The rows come from 5 hidden closed curves, with some noise, and rows from the same curve form a group. Each curve winds through 6 dimensions. The rows are also pushed far along 4 directions, which tell nothing about the answers.
In the rows, zero is written as 128.
Some rows, each with its group after it:
93, 120, 147, 176, 136, 156, 135, 140, 120, 85, 150, 128, 134, 157, 145, 145, 127, 144, 104 -> q_176
153, 124, 105, 95, 127, 109, 122, 120, 132, 167, 108, 141, 117, 113, 121, 122, 129, 106, 155 -> q_176
103, 105, 115, 144, 142, 162, 127, 158, 141, 118, 102, 144, 122, 107, 143, 163, 102, 94, 135 -> q_643
123, 127, 135, 136, 134, 135, 95, 132, 105, 119, 122, 93, 104, 151, 133, 127, 132, 124, 115 -> q_643
109, 104, 137, 115, 141, 140, 117, 137, 126, 156, 117, 101, 107, 110, 110, 112, 138, 109, 149 -> q_635
99, 116, 116, 109, 138, 146, 100, 152, 138, 159, 104, 81, 94, 132, 124, 142, 110, 80, 136 -> q_635
88, 117, 176, 157, 143, 151, 105, 149, 110, 106, 158, 99, 123, 117, 112, 100, 171, 135, 127 -> q_72
160, 156, 135, 99, 114, 92, 98, 108, 110, 168, 146, 103, 116, 157, 111, 93, 168, 144, 128 -> q_72
133, 135, 127, 116, 125, 116, 136, 108, 120, 132, 149, 117, 132, 139, 116, 105, 133, 141, 126 -> q_72
135, 89, 144, 160, 133, 145, 137, 147, 126, 106, 119, 143, 158, 108, 133, 123, 137, 131, 126 -> q_280
105, 128, 129, 109, 138, 139, 73, 132, 127, 138, 117, 65, 96, 147, 123, 128, 140, 117, 109 -> q_280
157, 146, 122, 102, 123, 107, 125, 109, 115, 160, 136, 140, 125, 119, 116, 101, 143, 126, 144 -> q_72
145, 119, 122, 118, 126, 121, 154, 120, 133, 139, 132, 146, 147, 109, 119, 124, 118, 134, 140 -> q_176
116, 133, 131, 127, 134, 135, 133, 139, 133, 135, 131, 145, 128, 134, 125, 151, 123, 135, 111 -> q_643
127, 116, 140, 132, 138, 152, 120, 142, 133, 129, 113, 120, 146, 100, 130, 135, 120, 123, 115 -> q_643
123, 117, 151, 150, 134, 135, 134, 143, 122, 112, 124, 161, 130, 106, 124, 134, 145, 143, 131 -> q_635
150, 126, 138, 127, 125, 107, 142, 124, 116, 139, 138, 151, 146, 135, 117, 108, 145, 141, 116 -> q_635
114, 129, 151, 147, 131, 119, 159, 117, 114, 115, 166, 166, 138, 145, 114, 114, 158, 169, 116 -> q_643
107, 178, 109, 85, 121, 99, 113, 98, 129, 153, 147, 105, 80, 170, 113, 128, 129, 138, 122 -> q_635
118, 117, 130, 148, 134, 151, 114, 159, 134, 113, 101, 134, 120, 119, 144, 165, 113, 112, 124 -> q_643
138, 138, 140, 126, 119, 125, 116, 134, 123, 143, 140, 104, 137, 141, 125, 110, 137, 125, 118 -> q_280
121, 87, 146, 146, 140, 165, 129, 162, 130, 129, 107, 120, 134, 85, 123, 135, 117, 114, 150 -> q_72
107, 137, 120, 128, 130, 128, 114, 131, 135, 118, 117, 124, 110, 130, 138, 141, 125, 111, 126 -> q_635
102, 85, 163, 177, 145, 167, 126, 154, 114, 86, 138, 118, 152, 119, 132, 114, 142, 131, 111 -> q_280
153, 130, 115, 99, 126, 103, 144, 94, 125, 162, 136, 125, 141, 141, 122, 104, 133, 133, 124 -> q_72
113, 121, 120, 134, 138, 139, 115, 125, 133, 113, 126, 126, 130, 113, 140, 131, 132, 109, 132 -> q_72
118, 103, 135, 132, 144, 135, 109, 128, 130, 138, 122, 109, 127, 122, 133, 126, 157, 118, 131 -> q_72
116, 135, 155, 155, 128, 146, 119, 145, 122, 105, 145, 120, 131, 135, 130, 133, 138, 151, 113 -> q_280
104, 138, 138, 165, 121, 148, 130, 143, 130, 70, 130, 132, 124, 130, 142, 146, 116, 141, 118 -> q_635
119, 151, 123, 149, 120, 125, 144, 146, 147, 84, 109, 174, 128, 132, 147, 190, 98, 145, 106 -> q_643
127, 94, 154, 156, 135, 152, 114, 147, 119, 118, 133, 112, 152, 113, 131, 98, 156, 121, 125 -> q_643
155, 121, 106, 121, 123, 116, 149, 127, 129, 132, 115, 166, 141, 116, 133, 129, 109, 109, 142 -> q_176
135, 116, 124, 137, 123, 130, 158, 133, 138, 115, 124, 146, 160, 114, 132, 127, 107, 123, 124 -> q_280
95, 139, 126, 117, 138, 135, 107, 130, 128, 137, 127, 110, 86, 140, 121, 141, 132, 125, 131 -> q_280
146, 142, 129, 116, 128, 108, 137, 120, 120, 151, 144, 150, 137, 153, 121, 132, 139, 145, 109 -> q_643
126, 147, 121, 112, 114, 106, 140, 110, 139, 130, 139, 135, 122, 138, 116, 114, 135, 149, 130 -> q_643
123, 142, 119, 87, 127, 116, 84, 128, 132, 151, 115, 92, 93, 128, 108, 125, 133, 120, 129 -> q_176
131, 133, 109, 117, 125, 120, 157, 133, 153, 109, 110, 174, 140, 93, 125, 162, 93, 125, 133 -> q_176
141, 101, 149, 131, 136, 145, 132, 126, 115, 135, 127, 118, 144, 98, 116, 99, 139, 136, 135 -> q_643
117, 120, 169, 146, 144, 151, 106, 125, 95, 126, 170, 97, 138, 131, 115, 78, 175, 145, 113 -> q_635
140, 167, 106, 94, 111, 75, 146, 94, 154, 133, 138, 139, 137, 154, 126, 140, 127, 149, 114 -> q_72
158, 120, 131, 153, 122, 126, 145, 143, 126, 111, 120, 185, 154, 103, 142, 138, 131, 130, 140 -> q_72
113, 113, 148, 137, 134, 130, 130, 132, 128, 134, 139, 125, 129, 116, 118, 109, 160, 129, 145 -> q_635
162, 110, 131, 133, 126, 129, 135, 131, 130, 136, 123, 142, 176, 106, 138, 109, 137, 113, 122 -> q_280
128, 126, 109, 96, 127, 119, 119, 118, 143, 145, 105, 122, 109, 122, 117, 139, 123, 131, 134 -> q_280
117, 111, 126, 133, 138, 142, 116, 128, 141, 114, 125, 121, 137, 100, 136, 131, 138, 113, 138 -> q_72
104, 117, 118, 117, 138, 172, 100, 140, 141, 129, 105, 79, 109, 114, 130, 149, 96, 116, 121 -> q_176
98, 113, 148, 157, 132, 130, 142, 146, 123, 111, 139, 137, 129, 139, 126, 122, 142, 122, 126 -> q_280
111, 114, 117, 148, 137, 163, 113, 138, 126, 104, 112, 123, 121, 132, 147, 143, 113, 118, 115 -> q_176
138, 115, 145, 164, 134, 139, 142, 145, 119, 100, 133, 174, 163, 96, 141, 124, 139, 117, 130 -> q_72
86, 134, 125, 143, 130, 138, 141, 142, 150, 88, 120, 141, 119, 130, 138, 167, 103, 125, 115 -> q_280
105, 129, 142, 136, 137, 139, 100, 135, 131, 116, 128, 119, 113, 129, 130, 141, 152, 139, 117 -> q_280
104, 85, 111, 149, 148, 191, 120, 157, 122, 118, 95, 111, 111, 105, 145, 146, 82, 80, 144 -> q_176
106, 158, 111, 135, 110, 120, 134, 157, 153, 104, 108, 146, 102, 157, 140, 194, 85, 125, 123 -> q_635
134, 107, 120, 128, 136, 139, 134, 136, 141, 123, 103, 164, 137, 83, 131, 143, 126, 118, 142 -> q_176
133, 116, 140, 142, 138, 123, 139, 131, 135, 114, 134, 163, 165, 105, 137, 134, 149, 123, 121 -> q_176
127, 170, 113, 127, 114, 100, 128, 125, 139, 108, 126, 155, 117, 167, 142, 165, 117, 143, 101 -> q_643
149, 113, 117, 80, 132, 111, 118, 109, 137, 186, 105, 109, 123, 89, 109, 90, 150, 103, 162 -> q_635
126, 120, 121, 126, 140, 127, 123, 130, 132, 131, 121, 143, 134, 114, 137, 135, 135, 103, 132 -> q_176
101, 137, 106, 129, 130, 127, 147, 137, 145, 119, 119, 153, 111, 136, 136, 164, 95, 109, 131 -> q_635

New rows. What belongs after each?
108, 160, 127, 137, 123, 103, 133, 137, 136, 87, 142, 149, 125, 154, 131, 162, 119, 134, 102 -> q_176
121, 106, 124, 154, 137, 146, 128, 134, 128, 104, 119, 141, 127, 128, 146, 147, 126, 123, 134 -> q_72
118, 110, 150, 129, 133, 129, 114, 140, 137, 137, 123, 114, 135, 111, 119, 116, 160, 126, 132 -> q_280
128, 100, 130, 140, 134, 117, 164, 128, 145, 118, 119, 175, 168, 95, 131, 119, 141, 116, 134 -> q_280
148, 132, 137, 98, 128, 115, 88, 124, 131, 165, 130, 91, 136, 110, 119, 98, 165, 111, 133 -> q_72
143, 124, 111, 140, 119, 131, 144, 139, 148, 99, 108, 180, 141, 89, 143, 159, 108, 122, 154 -> q_72
139, 118, 103, 104, 134, 130, 116, 125, 131, 160, 104, 130, 113, 113, 132, 130, 121, 94, 151 -> q_176
117, 141, 134, 128, 131, 130, 124, 123, 126, 123, 133, 140, 113, 119, 124, 132, 139, 141, 131 -> q_635
125, 149, 152, 123, 135, 106, 106, 115, 100, 151, 171, 111, 118, 188, 112, 106, 174, 156, 94 -> q_643
112, 121, 139, 144, 133, 132, 143, 137, 140, 107, 131, 126, 150, 128, 134, 141, 120, 127, 109 -> q_72
95, 175, 122, 106, 126, 106, 115, 110, 121, 129, 144, 120, 74, 170, 113, 138, 133, 150, 113 -> q_635
98, 146, 175, 132, 135, 103, 105, 118, 108, 132, 175, 87, 118, 179, 106, 93, 189, 158, 92 -> q_72
182, 123, 105, 98, 118, 120, 126, 115, 136, 157, 112, 145, 150, 81, 128, 109, 124, 109, 161 -> q_72
150, 126, 134, 118, 127, 106, 112, 123, 114, 147, 136, 128, 133, 134, 117, 98, 162, 121, 130 -> q_176
134, 120, 129, 97, 138, 141, 93, 128, 122, 180, 116, 91, 103, 112, 114, 110, 144, 111, 149 -> q_280
108, 124, 131, 142, 134, 138, 113, 129, 113, 121, 134, 124, 98, 156, 130, 128, 145, 137, 127 -> q_176
127, 113, 151, 142, 149, 135, 138, 120, 113, 129, 144, 155, 152, 111, 125, 115, 159, 139, 113 -> q_643
140, 111, 125, 137, 128, 121, 148, 135, 148, 125, 111, 152, 155, 117, 141, 153, 124, 127, 126 -> q_72
137, 153, 115, 124, 124, 110, 138, 125, 126, 132, 135, 159, 124, 167, 134, 159, 113, 139, 104 -> q_643
74, 139, 140, 148, 141, 142, 114, 137, 122, 101, 140, 125, 85, 153, 128, 151, 137, 140, 118 -> q_280
189, 112, 123, 99, 121, 125, 132, 124, 132, 188, 113, 127, 175, 80, 126, 92, 133, 102, 149 -> q_280
145, 158, 90, 103, 113, 114, 139, 122, 138, 135, 110, 164, 106, 120, 131, 155, 89, 117, 149 -> q_72
127, 127, 122, 121, 129, 111, 154, 113, 134, 135, 132, 131, 134, 147, 124, 134, 120, 143, 118 -> q_72
135, 145, 90, 121, 111, 128, 135, 141, 157, 106, 96, 162, 115, 106, 144, 182, 79, 117, 152 -> q_72
121, 130, 138, 126, 119, 133, 124, 141, 140, 128, 123, 113, 126, 124, 118, 130, 125, 142, 125 -> q_643
118, 133, 146, 135, 120, 134, 118, 148, 127, 118, 136, 97, 126, 137, 118, 127, 122, 137, 120 -> q_72
147, 136, 129, 109, 115, 118, 140, 123, 132, 145, 126, 128, 134, 123, 113, 124, 120, 152, 130 -> q_643
124, 130, 144, 131, 136, 119, 113, 132, 113, 132, 129, 138, 117, 137, 119, 120, 158, 131, 111 -> q_635
85, 142, 136, 156, 134, 147, 132, 139, 122, 75, 131, 130, 101, 151, 135, 164, 100, 148, 102 -> q_643
84, 91, 136, 151, 145, 158, 117, 171, 130, 112, 99, 109, 105, 123, 131, 148, 113, 91, 130 -> q_635
127, 142, 126, 106, 119, 110, 141, 113, 136, 145, 136, 133, 118, 131, 109, 118, 136, 152, 134 -> q_643
154, 161, 95, 92, 103, 96, 132, 101, 140, 150, 119, 139, 105, 159, 124, 140, 115, 157, 130 -> q_176
111, 122, 125, 119, 138, 141, 106, 138, 135, 129, 110, 119, 106, 111, 123, 140, 129, 118, 132 -> q_176
85, 145, 137, 113, 137, 128, 99, 139, 134, 134, 138, 80, 89, 153, 113, 151, 127, 120, 124 -> q_176
151, 123, 136, 115, 128, 110, 135, 127, 134, 139, 136, 135, 163, 105, 120, 118, 138, 122, 127 -> q_176
106, 107, 132, 153, 141, 151, 157, 150, 141, 84, 122, 168, 149, 87, 133, 160, 101, 120, 127 -> q_176
137, 116, 135, 118, 127, 150, 120, 136, 133, 155, 132, 94, 141, 102, 120, 108, 126, 116, 150 -> q_635
144, 162, 109, 123, 108, 116, 144, 129, 141, 118, 119, 167, 116, 138, 134, 173, 97, 156, 130 -> q_280
128, 127, 134, 150, 131, 135, 121, 146, 130, 102, 124, 149, 145, 110, 145, 138, 134, 110, 125 -> q_72
91, 129, 146, 121, 146, 144, 76, 142, 125, 135, 137, 60, 106, 143, 121, 128, 145, 107, 110 -> q_176
134, 105, 116, 128, 135, 143, 120, 127, 126, 136, 112, 120, 124, 120, 136, 132, 124, 112, 142 -> q_72
145, 139, 115, 105, 125, 130, 127, 109, 136, 134, 125, 131, 139, 110, 125, 132, 120, 148, 121 -> q_280
157, 146, 120, 114, 117, 101, 139, 115, 129, 139, 134, 141, 153, 136, 130, 118, 126, 129, 116 -> q_72
144, 166, 106, 98, 101, 68, 150, 92, 138, 133, 136, 136, 122, 169, 121, 114, 127, 146, 121 -> q_635
165, 119, 101, 90, 121, 114, 136, 121, 135, 183, 105, 124, 139, 112, 122, 108, 109, 90, 149 -> q_280
118, 141, 157, 137, 128, 120, 125, 129, 100, 130, 158, 112, 114, 159, 110, 103, 150, 152, 115 -> q_72
105, 138, 122, 119, 132, 110, 131, 121, 120, 124, 127, 133, 100, 152, 121, 126, 126, 126, 115 -> q_635
119, 190, 94, 95, 110, 81, 125, 111, 149, 133, 124, 137, 91, 177, 133, 173, 102, 131, 111 -> q_72
124, 136, 141, 118, 124, 105, 113, 133, 128, 151, 135, 113, 116, 153, 115, 119, 158, 131, 125 -> q_635
113, 137, 144, 144, 139, 122, 115, 115, 99, 115, 160, 121, 122, 172, 130, 110, 157, 140, 95 -> q_643
117, 91, 157, 151, 157, 153, 112, 132, 90, 136, 147, 116, 124, 132, 122, 99, 166, 122, 126 -> q_643
113, 139, 141, 140, 123, 92, 153, 111, 126, 105, 143, 171, 119, 142, 121, 121, 163, 160, 128 -> q_635
98, 142, 124, 132, 137, 130, 120, 118, 122, 106, 138, 128, 102, 158, 130, 141, 129, 142, 107 -> q_280
127, 143, 131, 110, 125, 112, 102, 126, 116, 138, 120, 101, 101, 150, 116, 116, 136, 131, 110 -> q_635
126, 117, 119, 109, 128, 125, 127, 135, 134, 162, 115, 108, 122, 125, 121, 114, 120, 94, 141 -> q_280
124, 127, 131, 134, 129, 121, 132, 113, 125, 118, 140, 126, 141, 129, 133, 101, 144, 124, 124 -> q_635
125, 159, 107, 102, 114, 108, 152, 113, 139, 141, 136, 146, 111, 152, 114, 144, 103, 151, 124 -> q_643
115, 147, 127, 145, 124, 127, 116, 150, 128, 106, 119, 142, 102, 147, 141, 164, 118, 125, 126 -> q_72
137, 130, 119, 129, 125, 128, 130, 134, 132, 128, 113, 156, 119, 125, 132, 152, 121, 136, 136 -> q_280
154, 119, 141, 100, 130, 119, 127, 125, 121, 179, 127, 105, 136, 111, 104, 96, 143, 126, 143 -> q_72
126, 119, 134, 133, 135, 135, 108, 123, 126, 116, 140, 122, 131, 110, 130, 112, 156, 124, 141 -> q_72
98, 128, 133, 152, 135, 133, 147, 118, 116, 88, 145, 165, 111, 142, 125, 128, 136, 157, 120 -> q_176
152, 101, 120, 117, 133, 143, 130, 123, 115, 151, 116, 114, 139, 103, 125, 101, 116, 111, 145 -> q_643
123, 122, 125, 144, 121, 128, 146, 128, 128, 105, 132, 148, 129, 131, 132, 122, 126, 134, 135 -> q_643
93, 152, 130, 146, 126, 114, 106, 128, 131, 91, 143, 121, 98, 185, 143, 160, 145, 148, 104 -> q_72
121, 123, 141, 138, 133, 128, 150, 109, 118, 125, 156, 140, 137, 136, 119, 112, 147, 162, 124 -> q_176
131, 139, 147, 142, 124, 119, 107, 130, 111, 118, 148, 130, 119, 139, 124, 111, 169, 146, 132 -> q_72
68, 109, 141, 166, 148, 172, 99, 163, 127, 88, 115, 101, 101, 124, 145, 149, 122, 96, 123 -> q_635
132, 148, 138, 115, 125, 115, 101, 127, 127, 138, 140, 118, 125, 120, 119, 110, 157, 123, 131 -> q_72
113, 108, 146, 190, 140, 145, 166, 135, 116, 61, 143, 188, 168, 111, 149, 125, 137, 136, 114 -> q_635
119, 134, 122, 143, 127, 134, 123, 136, 129, 94, 107, 134, 111, 129, 142, 156, 110, 127, 124 -> q_643
156, 92, 129, 127, 132, 142, 141, 147, 135, 144, 89, 160, 148, 65, 124, 131, 118, 112, 153 -> q_635
157, 131, 104, 110, 125, 102, 147, 104, 125, 154, 132, 172, 137, 135, 130, 121, 134, 124, 136 -> q_643
117, 118, 128, 150, 122, 132, 152, 136, 144, 94, 126, 144, 137, 127, 134, 157, 112, 148, 130 -> q_72
122, 106, 151, 182, 131, 154, 147, 141, 124, 69, 130, 162, 161, 92, 146, 123, 135, 139, 128 -> q_635
